The first 5 rows are patterns. Each new row is the sum of 2 different patterns, raised or lowered, with some noise. Before adding, each is slid sideways (what falls off one end comes back at the other) and multiplied by a number that may be negative. Names go in the order of the patterns.
Known rows, each followed by the names of its patterns:
[10.7 -5.4 2.8 -11.4 9.7 -13.6 -15.1 -4.5 -0.8 6.1 15.7 -13.6 -7.0 -20.1 -13.8 17.3 24.7 24.5 -12.4 13.2 -13.1 2.9 9.4 23.6 -17.3 16.8 -21.4 -2.8 17.5 -12.5 -20.5 20.9 6.5 17.0 2.5] -> X
[-22.5 -1.8 -7.7 -12.3 4.8 -17.2 1.1 0.6 7.8 14.1 -19.7 -20.7 19.0 9.4 -16.3 16.2 -24.6 4.9 19.8 14.7 -14.7 22.7 -23.1 -22.0 -20.9 4.0 5.1 -18.9 18.1 0.8 8.0 -12.4 17.7 17.8 20.3] -> E
[10.6 -11.9 17.6 13.1 11.2 21.4 17.6 6.2 24.1 9.5 8.0 -15.3 24.3 -21.5 10.3 25.0 10.8 -6.4 -5.6 8.5 20.3 -21.5 16.3 -11.0 9.7 -12.5 1.4 10.4 -7.8 -25.5 15.8 -9.5 4.7 -20.0 21.4] -> C
[-14.9 -23.6 20.1 -23.4 14.6 -5.2 19.5 -20.1 24.6 -10.1 20.1 -14.4 -11.3 1.9 13.9 10.2 -13.9 17.3 -2.1 10.5 9.4 -2.0 18.9 -17.3 -7.1 20.5 20.4 23.5 12.9 -6.8 -15.3 -8.4 22.9 23.0 -11.0] -> W
[-22.1 -21.6 7.3 -8.6 2.3 17.1 12.4 11.5 8.3 -1.7 6.9 -10.9 -14.0 22.0 -7.4 -9.4 -8.9 4.1 -16.7 6.1 5.5 3.8 1.0 5.4 12.7 10.8 9.3 0.6 -8.2 -7.7 16.1 -9.6 -21.4 -3.3 -13.2] -> R

New rows, each followed by the names of its patterns:
[12.1 20.9 -9.0 32.9 12.3 8.7 -3.1 8.4 -2.8 -7.1 15.2 17.0 25.3 -9.0 30.8 20.5 20.0 16.6 3.9 9.4 8.7 10.3 39.3 34.8 10.1 -2.3 -15.2 9.3 -7.0 34.7 21.6 -5.4 -18.5 8.0 10.3] -> X W
[26.9 20.0 7.6 10.5 25.9 -10.0 7.2 15.0 -4.6 -1.9 -7.4 17.5 2.6 -24.7 -2.5 -16.3 1.8 32.7 36.8 29.8 -3.4 -10.4 27.7 17.5 23.2 11.1 27.9 -9.8 11.0 -1.2 16.2 -5.8 25.2 -2.4 26.5] -> W R
[34.7 16.1 9.6 -8.9 42.2 30.6 37.5 31.8 32.6 20.8 34.6 15.9 40.9 13.3 -1.2 27.2 35.3 9.2 14.5 18.5 32.2 -0.8 34.7 29.6 40.9 12.5 48.7 32.3 24.8 22.4 18.8 6.7 26.6 22.9 34.2] -> X R
[-12.3 -14.4 3.6 6.4 -13.7 -7.8 -13.9 -11.4 -22.8 -30.2 -10.4 -40.3 -24.7 -6.1 7.2 13.5 -23.6 -17.9 -24.6 -20.4 -2.0 14.8 -34.1 -36.1 -42.3 -1.9 -42.6 -16.2 -30.6 -8.6 -36.7 8.8 -22.8 -13.1 -24.7] -> W R
[-25.7 -39.6 -12.9 -18.7 1.8 -11.1 15.2 -13.1 -3.9 -14.6 19.9 -6.2 20.2 -38.8 -3.8 -25.6 -20.8 1.2 -31.1 -23.1 0.2 -7.4 6.7 -41.2 -16.1 16.1 -7.8 -13.3 14.4 -25.5 9.6 21.1 9.0 -7.7 18.6] -> E C
[11.0 -2.0 23.8 33.7 -21.6 -12.9 11.7 14.1 -12.7 25.3 -13.8 19.8 19.6 30.1 6.2 30.1 -10.1 -13.2 -18.0 21.0 17.9 5.3 33.5 -2.1 -0.4 -18.1 31.1 14.4 34.7 -11.7 0.4 -13.4 9.8 2.3 8.4] -> X E
[-9.6 -29.5 3.2 9.9 -6.7 -3.0 22.1 28.3 -18.8 38.1 9.9 29.0 15.2 13.5 11.5 35.0 21.1 2.8 2.9 26.9 -6.8 20.2 26.6 28.7 -11.5 -5.5 26.8 38.5 0.3 28.2 -9.7 4.3 -12.7 20.5 31.0] -> C W
[-36.0 -32.3 -34.5 -28.6 -36.5 -29.5 -2.2 -40.7 -33.1 8.8 -3.0 -21.6 0.9 -38.7 -10.0 -11.9 -18.5 -11.0 -7.4 -45.2 -42.8 -31.0 -28.2 -9.3 -28.3 -1.9 -17.6 -8.5 -18.3 2.9 2.1 -2.0 -43.0 -25.7 -12.1] -> E R
[26.5 -14.2 -3.7 -24.9 37.8 13.5 0.7 27.0 13.0 25.6 20.4 18.2 5.5 14.7 26.5 25.2 -20.3 18.4 -0.8 2.1 42.1 11.1 -13.3 -9.9 21.5 6.9 3.2 34.2 11.5 9.5 -8.2 19.8 0.4 -1.5 -20.2] -> E C
[-45.1 -49.1 -55.0 -33.7 -25.4 -26.6 -14.1 -29.9 -38.6 -56.3 -56.9 -32.7 -55.6 -13.4 -26.0 -56.4 -60.7 -14.0 -61.1 -4.2 -39.2 -63.6 -37.5 -12.0 -67.8 -25.4 -34.9 -24.9 -47.6 -35.9 -26.8 -40.2 -44.8 -31.8 -16.1] -> X E
[-26.7 -21.1 -30.8 -13.1 -43.7 -17.5 -28.7 -15.0 -33.0 -29.8 -17.8 -15.8 -11.9 -13.5 -40.2 -35.7 -25.5 -42.3 -31.9 -9.9 -19.1 -52.1 -34.8 -26.9 -32.0 -16.4 6.5 -27.2 -4.6 -33.3 -27.4 -7.1 -43.0 -51.0 8.4] -> X R
[19.5 -6.7 -18.1 23.5 -6.3 -3.6 -10.1 -6.5 -11.7 -22.2 21.9 10.4 -7.2 -23.3 -7.6 19.6 -6.4 -8.8 -10.5 2.6 -25.9 15.2 -22.1 8.8 -14.6 -6.8 6.7 -7.7 -10.2 -2.1 12.5 -15.4 12.9 -14.1 -2.5] -> E W
